Each cloud of rows lies close to a flat space through zero, with a little noise off it, and is much wider in some directions of that space than in others. After each cloud: how many dimensions does that space have?
(in the rows, 128 means zero)

[[151 129 100 144 168 129 215 108 121 110 133 109 138 129 171 106 124 166
  142 124]
 [187 133 113 161 131 145 187 119 117 206 205 173 127  98 153 116 114 184
  174 166]
 [153 120 138  63 109 232  61 145 191  84 135  79  79 113 129 212 184  69
   61 102]
 [103 171  60 165 174 193  89 160 170 210 132 178 102 148 114 142 109  95
  120  93]
 [154 137 111 127 111 161  97 123 169 184 162 191  96 111 139 157 152 100
  125 118]
 [113 137  87 199 209 135 157 144 126 205 150 163 118  98 119  82  99 168
  118 127]
 [105 138 135 131  96 162  81 153 108 171 133 140 132 105  86 192 116 145
  165 152]
 [ 88 138 137  73 139 168  51 170 173 163  81 119 135 127  97 192 128 125
  185 158]
 [159 112 127 123  76 103 179 130 114  95 119 131 130 160 156 118 115 184
  141 155]
 [208 116 121 117 124 212 107 201 146 154 208 105 130 144 126 119 131 189
  126 201]
 [116 120 134 148 145 113 114 136 116 106 134 161 172 139 147  74 136 123
  191 129]
 [163 115 108 151  41 160 111 173  94 175 196 183 137 142 121 125 119 149
  117 147]
 [151 128 126 157 118 115 123 133 148 109 123 171  88 152 144  98 114 152
  127 129]
 [192  78 149 115  26 122 152 112 126  75 156 142  94 110 156 157 177 167
   71 148]
 [119  99 158 112 108 102 132 110 115  30  95  77 119 124 131 128 158 117
   66 109]
 [ 93 142  75 186 179 229 105 149 138 148 143 144  99  92 121 158 133 105
   86  67]
 [ 82 148 148 103 119  58 148  66 120  88  43  98 151 129 116 195 139 114
  164 119]
 [150 128 165 109 138 142 132 178 115 136 151 106 124 150 134  67  57 186
  194 178]
 [ 91 152 112 112 184 188 117 123 158  50  74  47  93 142 128 166 126  79
   69  57]
 [ 69 133 120 109 165  99 131  77 150 131  56  95 129  76 103 216 175 106
   97 107]
 [143 129 133 150 161 115 116 112 144 176 160 150 106  90 112 114 147 112
   96 131]
 [110 130 164  93 112 141  91 134 138 126 120 137  91 121 135 116  92  82
  141  98]
 [172 149 103 197 111 160 129 132  95 117 184 148 173 142 117 168 161 169
  166 163]
 [137 145  92 124  92 164 110 163 153 136 110 161 144 177 139 172 127 156
  190 153]]
 => 12

[[133 149 137 155 113 180  69 105 120 153 134 131 135 118 136  94  92 107
  155 144]
 [119  76 116 153 135 102  93 136 114 140 108 161 113 120 133 188 146  70
  165 220]
 [136 118 107 117 117  68 158 114  91 115 124 167 101 157  99 193 178 146
  125 126]
 [110  88 158 167 129 156 123 163  99 140 125 150  84 118 116 105  91 108
  111 182]
 [142 143 139 101 166 106 109 186 150 113 101 171 186  84 121 137 168 105
  166 123]
 [150  96  95 112 137  95  74 114 137 132 143 108 168 145 146 153 111  74
  154 123]
 [163 127 131 146 127 130  69 136 153 138 128 184 175 133  96 153 149  45
  102 117]
 [136 150 122 105 131 134 122 104 144 117 105 125 139 127 138 134 135 143
  160 127]
 [162  78 125 146 118  95  96 171  90 150 151 181 123 123 108 170 150 102
  110 158]
 [117 114 123 112 121  98 148 129 110 123 121 157  93 147 161 174 157 176
  148 138]
 [179  56 105 108  68  94 165 152  99 150 181  88 122 141  85 214 128 145
   57 109]
 [148 162 101 131 161  71 182 114 115  70 120 115 116 132 113 154 180 168
   61 104]
 [154 137 118 144 128 153  80 105 133 137 103 169 157 131 119 120 104  70
  126 158]
 [127 156 120 137 126 162 102  61 156 132 111 112 117 147 147  93 120 125
  154 154]
 [128  39 128 135 121  88 146 185  92 141 106 174 119 138 104 196 133 110
   70 171]
 [114 151 135 137 161 134 130 133 153 126 117 169 119 117 169  83 148 123
  158 165]
 [160 114 128 150 112 118  97 138 137 148 184 112 155 146  98 117 138  97
   56  71]
 [116 172 115 104 118 112 181  99 110 102 113 133 106 131 123 160 148 173
  156 113]
 [160 177 120 113 171 135 146 124 174  84 117  72 136  79 148 104 158 164
  138 144]
 [164 128 120 123 130 100 129 125 106 118 122 164 114 139 105 140 164 149
  118 136]
 [131  89 132 145 105 155  95 105 108 146  72 136 123 145  86 146 106 115
  107 180]
 [138  80 101  84 112  65 149 128 120 124 129 123 128 163 132 219 162 155
  129 110]
 [175  79 124  99 107 125 122 142 160 134 175  70 142 148 125 149 107 123
   90  85]
 [126 112 128 129  95 112 203 162  97 129 156 128 112 134 100 168 123 158
   43  87]]
 => 14

[[121 130 173 126 121 112 106 162  88 149 192 101 130  82 188 168 179 148
  102 170]
 [ 96 122 125 104 149 161 145 119 126 129  74 124 107 157 140 126  73 126
  173 128]
 [146 147  91 118 152 153 171 109 184  65 156 169  90 113 120 134 213 123
  150 128]
 [119 135 122 142 145 140 113 143 143 101 112 143  98 150 122 157 163 114
  120 158]
 [156 140 147 147 127 118 128 179 116 131 158 155 137 101 138 146 185 146
  105 120]
 [109 118 151 138 104 115 111 113 112 151 131  72 156 135 137 157  98 138
   93 167]
 [148 134 113 117 142 127 136 143 133 112 148 183 112 106 138  96 175 121
  150 104]
 [123 121 133 147 119 129 125 153  95 172 129 106 131 140 127 128 143 134
  112 127]
 [123 137 102 130 142 123 126 131 134 124 118  99  76 146  94 143 133 104
  148 119]
 [119 131 101 150 144 151 106 148 156 121 117 137  85 145 115 135 187 101
  117 165]
 [120 127 143  98 139 132 133 111 126  91 142 167 132 121 168 128 136 135
  146 138]
 [111 115 104 101 141 149 149 121 127 153 104 107 106 149 126 114  98 122
  168 122]
 [116 122 120 165 124 141 103 139 136 141  98 116 127 167 104 141 143 116
   89 161]
 [107 143 147 111 154 140 147 110 100 108 121 110  88 136 123 143  97 129
  169  81]
 [ 95 119 171 137 117 130  86 129 100 166 141  72 147 119 161 154 101 134
   91 179]
 [129 146 153 135 124 119 134 141 121 106 152 117 125  99 148 167 156 145
  119 141]
 [142 131 107 165 107 132 131 109 163 116 108 136 154 140  91 110 139 123
   94 133]
 [129 130 149 165 103 112  96 144 107 147 128 110 150 118 134 128 135 133
   87 146]
 [112 117 160 145 124 114  82 149  84 163 116 110 139 154 125 141  95 123
  100 131]
 [122 126 130 153 109 119 111 118 131 156 123  67 142 133 101 142  96 125
   94 141]
 [114 125 136 133 137 144 124 136 125 156 129  89 121 134 120 149 117 130
  118 136]
 [121 122 125  99 152 126 126 133  91 125 160 161  90 134 154 113 175 118
  161 108]
 [146 140 109 128 116 122 147 120 141 111 130 144 125  94 130  92 137 126
  150 107]
 [127 141 142  98 136 133 149 138 133  94 146 145 114  86 183 149 147 142
  159 151]]
 => 11

[[142 116 180 141 110  80 159 131 135 121 144 120 157 139 157 125 125 121
  155 154]
 [173  92  95 113 122 134 100 127 120 143 157 125 157 153 113 143 117 118
  129 141]
 [116 171 130 130 144 164 171 132 135 109  84 127  81  88 163 107 167 143
  142 102]
 [131 159  53 134 149 186 111 118  85 117 102 122  54 112  96 151 146 129
  136  40]
 [102 171 161 145 125 151 167 129 133 114 103 130 115 112 170 107 172 146
  104 154]
 [124 177 150 142 133 165 187 131 123 106  95 126 100  99 184 114 180 137
  132 124]
 [155 116  82 118 131 146 104 128 122 133 138 118 118 135 110 137 128 132
  142 104]
 [ 97 141 153 136 126 121 130 139 138 120 130 124 147 122 138 128 118 131
  129 134]
 [ 81 172 166 142 132 145 154 132 134 115 104 133 124 108 157 118 149 140
   99 145]
 [142 195 149 162 121 199 191 151 109  97 121 102 150 115 222 138 197 140
  134 147]
 [137 124  91 120 137 166 102 127 104 138 133 135 133 132 111 152 122 113
  107 117]
 [167 109  88 125 127 126 111 130 113 128 145 113 121 139 113 146 117 123
  167  90]
 [155 148  84 123 138 196 132 132 106 126 119 124 117 122 147 139 162 126
  118 115]
 [116 101 129 125 123 110  90 118 104 143 153 141 157 152  90 157  87  97
   95 140]
 [142 151 143 139 121 168 156 136 109 120 128 128 155 126 177 139 159 118
  111 159]
 [175 106  49 115 137 154  92 120 107 138 140 117 104 141  90 145 128 127
  150  82]
 [154  82  69  91 146 118  89 110 135 151 116 148  80 127  65 116 105 122
  133  90]
 [117  87  91 110 135 102  65 106 111 154 141 149 113 147  47 147  78 103
  100 105]
 [133 137 134 136 123 124 139 135 134 118 128 114 129 125 143 123 137 138
  153 120]
 [107 165 140 152 128 143 147 133 108 109 120 116 117 119 146 142 143 131
  135 107]
 [ 98 119 105 131 132 102  87 104 115 139 123 139  75 134  59 126 109 130
  102  97]
 [ 76 147 153 129 137 120 130 131 145 124 107 136 118 110 123 117 119 137
  114 126]
 [118  95 117 115 127 101  80 134 141 143 154 125 164 146  92 142  79 125
  126 134]
 [126 119 124 124 131 121 119 126 127 133 129 132 121 129 112 129 119 124
  124 123]]
 => 7

[[ 69 129 110 125 133 138 110 181 172  68  89 160 171 117 134 115 108 140
  131  82]
 [ 99 148  96 159 133 138 164 125 179 162 123 161 134 118 123  93 133 136
  125 111]
 [143  99 129 109 133 163  97 196 170  97 106 103  89 164 167 149 168 166
  151  79]
 [117 134 117 145 124  93 130  88 104 152 145 149 156  92 122 115  70 100
   98 152]
 [127 120 128 119 131 141 110 157 139 106 116 120 120 134 138 133 140 143
  136 115]
 [206 112 142 125 125 138 136 103 104 190 165  77  51 160 147 151 172 136
  133 153]
 [113 136 130 121 134 164 137 168 163 101 105 128 119 145 123 121 181 160
  155 110]
 [127 126 140 111 130 157 122 166 148  92 108 116 115 153 128 137 173 153
  155 109]
 [146 153 131 143 128 136 170  90 117 174 149 125 107 129 105 111 162 129
  132 165]
 [178 151 149 141 118 109 181  36  66 205 178 109 105 131  92 127 150 100
  122 201]
 [142 125 124 135 125 110 132 101 114 154 141 129 128 125 131 130 108 110
  114 136]
 [ 91 100 130 100 130 120  70 189 144  40  87 137 167 132 152 151  86 128
  129  73]
 [191 134 151 127 124 139 153  85  87 182 166  88  71 146 116 138 179 132
  138 180]
 [125 136 140 123 127 125 131 117 108 117 128 129 138 126 111 128 134 122
  132 146]
 [133  96 147  91 132 153  62 203 128  49 101  98 113 143 156 156 146 162
  148 101]
 [ 89 116 111 127 132 121  99 163 155  91 105 151 162 112 146 126  83 126
  117  90]
 [127 112 138 109 129 130  96 154 125  87 114 118 132 136 142 146 121 133
  134 111]
 [172 129 158 112 123 135 151 102  99 141 142  98  99 164 111 151 176 124
  148 150]
 [108 121 119 131 129 105 117 126 132 117 122 148 158 118 134 130  84 109
  113 108]
 [143 143 132 140 127 134 148 102 110 157 146 120 110 116 108 112 149 136
  130 169]
 [114 131 131 128 128 125 116 130 116 112 127 132 140 112 122 123 117 130
  123 138]
 [184 144 150 139 118  97 170  30  57 204 181 107 108 129  97 134 133  91
  114 202]
 [ 85 122 117 123 132 118  87 166 136  73 105 151 168  98 136 122  83 133
  116 108]
 [151 137 132 131 127 142 157 110 129 161 141 115  98 144 118 125 171 136
  140 145]]
 => 5

[[125 141  93 135 127 138 139 135 114 128 117 127 127 128 130 135 115 148
  162 122]
 [117 138  95 125 122 139 156 130 108 133 134 133 116 128 126 125 121 150
  141 139]
 [120 149 112 125 125 141 134 128 108 125  97 146 110 131 149 113 199 204
   82  83]
 [133 119 160 122 130 114 131 125 133 120 157 130 140 126 112 127 122  80
  106 160]
 [133 106 150 117 121 124 101 124 139 135 118 125 117 133 139 128 132 133
  119 115]
 [ 90 118 108 121 115 113 161 111 101 114  93 144 108 139 149 121 151 139
  123 137]
 [153  97 175 138 140 119  63 124 185 149 122 102 145 125 123 140  95  86
  148 109]
 [129 101 162 128 134 119 106 118 164 149 140 115 133 126 121 130 100  79
  135 143]
 [134 108 126 124 120 116 112 129 120 112 115 121 127 135 137 146  96 115
  165 130]
 [118 115 122 122 122 134 131 123 131 144 133 127 115 129 127 125 113 132
  139 138]
 [117 154 102 136 132 140 159 129 122 138 132 137 127 123 123 114 151 148
  115 127]
 [140 118 154 122 128 128 104 128 145 136 137 125 128 126 127 127 132 127
  111 119]
 [117 144  93 135 127 135 149 131 110 128 115 132 123 129 132 130 132 158
  146 121]
 [129 121 150 131 132 123  97 122 143 128  83 129 123 130 151 122 176 154
   99  80]
 [120 121 125 130 127 119 145 123 128 127 141 126 135 127 118 130  98  91
  148 160]
 [118 131  99 132 123 125 136 128 106 115  92 134 118 135 147 132 142 156
  144 108]
 [134 117 147 122 124 119 109 126 127 119 111 129 126 132 141 129 143 135
  114 112]
 [113  91 159 103 112 127 124 115 136 147 144 136 102 134 130 114 130 125
   97 148]
 [123 155 102 126 127 138 168 138 104 122 155 139 129 125 116 120 138 143
  116 146]
 [141 137 134 120 125 141 119 137 127 132 142 132 122 125 126 123 147 159
  104 113]
 [132 121 131 122 126 135 129 129 139 144 161 122 126 126 111 129  95 111
  142 150]
 [129 108 136 138 135 115 116 122 151 133 130 111 142 127 119 142  75  72
  172 148]
 [149 124 178 121 135 123 102 130 150 129 149 128 139 123 120 122 147 105
   81 129]
 [124 102 148 122 125 119 108 117 141 133 114 125 122 133 136 132 119 111
  132 126]]
 => 6

[[160 101  78 131 132  75 139 117  93  90 151 123 100 135 174 136 135  95
  103 100]
 [151 140  95 119  84 120 145 117  76  98 179 104 110 153 137 103  93 138
  134 124]
 [131 135  65  58 106 101  89 102  70 128 138 131 157 151 135  99 141 118
  124 120]
 [121  98  97 127 125 131 200 181  77  65 148 110 118  97 133 153 141 148
   86  89]
 [131  96 157 131 193 189 178 116 150 124 127 150 135  94 158  92  98 158
  132 166]
 [197 132 180 156 215 135 119 142 112  77 154 137 112 167 213  92  78 118
  121 167]
 [114 120 156 145  98 188 120 135 192 163 121 133 139 125  67 121 156 160
  138 143]
 [118 138 131  96 145  77 125 146 136 117  99 147 110 164 155 152 127  90
  105 119]
 [135 125 150 152 171  98 132 135 109 121 161 136 109 111 122 184 107  84
  128 134]
 [113 141 136 135 159 138 132 141 106 112 138 139  99  97 152 122  79 132
  140 122]
 [147 162 134 127 118 140 109 145 113 141 151 102  96 147 116 147 136 134
  105 109]
 [118 112 155  98 139  90 146 142 134 111 114 117 148 131  98 165 119 122
  123 127]
 [115 102 128  92 121 137 152 144 112 133 111 122 167 136 128  97 135 128
  123 141]
 [115 122 121 125 183 110 150 110 132  95 100 168 138 143 171 154 118 119
  118 148]
 [109 120 202 110 178 148 156 132 154 174 125 108 116 106  92 170 125 122
  130 146]
 [165 178 147 129 107 147  93 165 123 116 135 121 118  91 125  93 135 140
  127  82]
 [156 121 154 161 211 135 171 123 120 117  92 146 125  81 138 178 104 131
   90 156]
 [146 151 167 161 111 136 108 143 175 166 127 112 111 110 104 109 149 147
  142 149]
 [ 93 118 104 103 157 117 121 116  80 100 120 128 127 153 152 131 111 144
  134 141]
 [135 150  91 109  58 103  72 141 129 143 134 125 156 136 105  87 147 134
  138 115]
 [191 169 119 132 156 148  54 165 141  99 110 165 186 119 183  67 132 147
  103 107]
 [155 148 140  55 122 114 100 105 135 154  89 125 209 171 120 112 143 113
  116 134]
 [136 129 154 133 185 126 116 118 146 133 105 160 112  74 128 150 116 107
  126 123]
 [104 131 125 167 194 101 147 119 133 118 120 148  85 154 182 197 104 105
  111 141]]
 => 17

[[124  98  99 117  83 114 174 160  81 105 128 153 151 129 166 163 111  67
  147 142]
 [102 122 111 134 124 121 160 118 131 131 101 137 121 139 157 128 113 111
  110 139]
 [179 111 152 118 142 110 140 185 107  94 151 120 149 118 115 155 139 118
  164 106]
 [122 160 139 134 153 120 140  77 152 126 112 112 122 143 116 109 143 164
   93 153]
 [161 100 145 116 142 128 112 171 136 134 157 123 118 122 123 137 125 122
  158  99]
 [102 203 164 141 200 134 151  39 159 120  87 117 152 124  95 122 169 209
   83 163]
 [129 126 141 138 160 140  94  97 148 135 154 125 115 136  93 125 139 157
  114 132]
 [186 124 161 116 181 123 106 171 174 147 162 114 128 119 115 114 157 163
  165 104]
 [108 149 123 124 119 138 140 136 114 132 101 137 148 105 145 134 123 125
  139 122]
 [110 144 112 138 148 130 127 108 172 161  99 130 122 136 157  89 139 151
  108 142]
 [110 123 129 151 131 120 143 105  72  73 133 143 158 124  91 166 139 117
  106 146]
 [177 105 139 132 154 119 104 209 136 127 158 125 145 107 127 116 156 129
  173  92]
 [160 112 169 126 151 131 120 216  86  94 144 128 158  78 103 172 133 117
  186  66]
 [113 134 119 111 133 132 159 133 133 143 109 146 145 116 164 141 126 120
  140 136]
 [158 116 100  97  68 112 144 133  93 111 171 143 157 145 141 148 135  88
  151 172]
 [130  82 128 115 117 136 126 126 108 118 163 141 109 137 111 175  98  94
  137 120]
 [118 134 130 137 130 122 133  88 109 103 129 125 130 142 103 138 131 133
  101 150]
 [143 113 122 114 121 131 123 182 124 141 141 138 142 109 152 134 127 110
  169 108]
 [116 180 129 152 155 119 133 111 154 138  81 114 144 126 142  74 162 174
  106 138]
 [161 124 129 129 110 112 115 133 114 110 153 118 132 145 108 117 144 127
  128 143]
 [ 88 125  83 143  59 125 145 139  83 122  94 140 136 128 168 119 108  82
  115 136]
 [ 76 156 133 149 160 147 124  83 134 131  95 134 135 114 116 126 133 160
   96 130]
 [124 111 111 119  84 136 120 145  91 122 145 142 137 122 133 153 113  94
  146 128]
 [141 148 145 102 116 137 123  36 122 112 169 122 124 157  76 158 136 147
  104 184]]
 => 8
